All rows are made from the same 9 directions, up to rounding. Whole rows:
(in the rows, 100 means zero)
[[109,105,90,109,105,91,115,87,103,105,99,100,108,93,95,89,106,110],
[109,104,76,120,150,92,145,100,85,111,79,84,79,114,60,84,135,106],
[117,67,86,113,95,89,90,119,112,122,92,109,129,152,96,65,62,93],
[141,91,88,107,98,99,118,124,100,81,96,94,83,123,101,99,102,116],
[129,109,112,76,95,91,104,117,94,93,98,94,61,96,130,131,102,112],
[76,109,122,69,106,96,87,99,82,107,91,97,72,92,115,139,109,86],
[73,115,94,97,104,100,83,104,83,127,88,121,136,92,111,50,69,95],
[115,84,85,113,108,101,117,91,103,82,105,102,133,105,97,74,112,111],
[117,87,95,94,120,101,109,93,90,67,82,83,98,105,91,113,123,104],
[116,113,104,100,87,88,69,68,130,109,83,86,104,70,88,113,68,99],
[119,97,98,103,86,110,108,123,96,73,100,95,71,116,98,122,109,108],
[86,83,93,90,102,78,94,83,83,114,64,106,120,132,95,108,96,91],
[89,122,83,107,74,107,110,110,64,74,63,108,73,113,83,125,112,114]]

The start of a row, then its end:
[114,137,102,118,89,133,92,92,122,58,120,84,88,33,84]
[97,103,115]
[113,76,84,107,79,90,102,94,97,84,82,107,124,135,96]
[102,95,107]
[83,77,104,103,115,117,90,81,105,71,108,90,133,95,85]
[96,117,86]
[84,108,97,93,79,103,91,89,81,81,83,111,112,94,106]
[112,102,105]
[105,88,108,96,147,102,100,109,110,118,109,82,95,101,93]
[80,101,83]
[139,91,101,94,90,79,104,113,116,120,106,103,92,117,125]
[99,79,111]
[82,104,112,85,104,105,83,86,96,95,100,100,115,78,110]
[103,100,92]
[151,98,90,111,102,89,111,91,129,97,111,93,116,85,108]
[75,89,121]
[99,89,105,93,98,98,76,79,109,89,88,92,122,93,96]
[107,89,91]
[162,47,81,138,87,112,83,103,154,57,106,77,137,135,65]
[77,71,101]
[80,84,111,111,57,107,72,97,127,107,122,109,108,115,94]
[120,79,84]
[100,109,107,95,86,118,85,118,97,82,110,105,101,86,116]
[92,87,102]
[79,94,116,101,84,108,44,100,124,117,85,86,86,110,69]
[125,58,65]
[113,112,107,103,91,98,106,88,120,97,115,90,77,77,97]
[126,110,108]
[69,110,70,134,47,88,115,68,87,104,74,128,122,121,68]
[110,107,115]
[98,116,87,94,90,109,89,104,73,74,75,114,130,86,115]
[70,84,114]
[123,89,112,81,119,81,81,59,124,100,91,78,121,73,106]
[111,93,96]
[89,104,104,92,111,133,108,112,77,47,120,103,115,73,118]
[85,130,107]
[69,121,82,102,76,100,107,96,56,89,62,122,104,110,93]
[106,108,110]
[107,74,94,141,73,116,75,110,145,98,111,88,99,135,50]
[102,70,82]
[91,116,107,100,97,99,92,103,111,130,122,112,112,77,118]
[71,79,100]
[92,101,100,98,121,84,102,101,100,142,89,98,89,113,91]
[93,91,89]
[62,94,116,76,116,93,97,75,80,101,85,93,90,101,96]
[146,132,81]
[88,159,85,100,119,122,127,150,47,101,87,116,66,75,111]
[55,105,121]
[97,118,100,107,121,106,108,111,102,118,108,95,83,85,91]
[81,100,98]
[99,92,103,100,100,106,112,109,98,91,120,105,100,105,111]
[100,115,102]
[107,103,100,92,130,114,94,115,82,73,70,75,71,102,79]
[112,109,92]
[108,139,85,100,67,84,121,116,74,117,82,125,75,99,122]
[100,91,130]
[87,86,95,83,84,80,96,69,77,87,66,109,125,117,108]
[127,110,102]
[77,74,96,131,101,137,109,137,108,88,146,109,114,131,82]
[67,110,85]
[93,91,142,68,139,117,87,128,114,114,155,87,80,76,138]
[99,105,75]
[66,100,102,111,81,109,92,96,100,106,108,111,105,106,87]
[106,100,89]
[75,115,95,122,100,130,76,122,100,99,93,97,95,98,65]
[75,76,83]
[98,94,89,105,118,109,100,86,91,74,83,92,125,94,83]
[83,110,100]
[100,136,90,117,47,107,94,116,99,104,102,125,93,87,109]
[88,70,121]
[135,112,106,92,77,84,108,107,116,112,119,107,81,88,134]
[111,88,121]
[127,116,109,73,98,103,76,121,91,86,87,99,96,78,137]
[90,69,109]
[101,75,106,85,102,91,103,97,94,94,102,103,112,121,118]
[113,111,96]
[86,76,103,105,128,117,96,94,106,83,112,89,127,102,84]
[83,115,83]
[97,106,92,126,66,120,128,119,106,85,149,124,105,97,112]
[84,116,120]
[116,112,95,96,86,110,107,136,82,87,106,116,95,101,130]
[78,89,118]
[110,98,100,110,110,110,106,116,111,100,115,92,87,102,92]
[90,101,98]
[112,101,100,93,117,95,103,98,101,104,102,97,111,88,112]
[82,98,104]
[76,148,85,83,94,90,104,91,48,108,58,127,117,69,125]
[73,93,121]
[97,104,109,85,104,106,96,109,92,98,114,109,113,84,130]
[82,96,102]
[49,104,117,81,112,107,109,118,74,128,134,126,108,98,137]
[83,115,87]
[119,106,99,102,104,89,94,82,117,106,90,87,95,85,90]
[106,91,103]
[87,86,104,89,127,84,110,100,93,135,105,106,111,117,113]
[85,105,89]
[108,101,92,115,75,83,64,74,131,124,69,93,111,106,68]
[106,52,91]
[112,114,80,115,111,114,147,140,68,80,102,107,69,116,97]
[84,132,123]
[89,144,94,119,48,120,111,101,94,74,115,118,81,64,101]
[115,111,127]
[101,110,110,98,123,105,97,117,110,122,115,91,79,87,100]
[87,92,91]
[115,52,100,109,116,99,81,122,124,116,105,90,118,152,86]
[77,71,75]
[131,98,100,98,79,108,81,106,112,67,95,93,102,92,107]
[106,81,109]
[103,77,100,126,120,129,67,124,134,100,112,80,114,115,60]
[60,65,71]
[113,55,103,86,97,79,88,48,120,81,103,99,172,102,118]
[102,103,99]
[91,110,90,93,145,109,107,114,66,96,73,95,105,97,93]
[64,106,97]
[122,107,98,101,116,118,95,114,103,75,103,88,102,78,101]
[75,93,106]
[102,77,88,89,81,95,75,135,76,108,78,130,148,148,134]
[51,48,98]
[45,92,126,66,150,109,79,88,73,103,83,82,90,94,90]
[128,125,59]
[150,112,105,81,131,70,106,108,117,144,103,92,90,81,135]
[71,73,112]
[99,117,105,95,109,94,108,107,96,119,98,95,65,93,99]
[114,105,100]
[82,94,117,85,65,103,62,90,109,96,107,112,122,92,122]
[116,75,90]
[100,60,108,106,122,120,100,126,112,86,130,90,107,131,94]
[88,110,80]
[95,86,107,122,98,100,86,89,140,121,109,80,80,113,56]
[125,92,77]
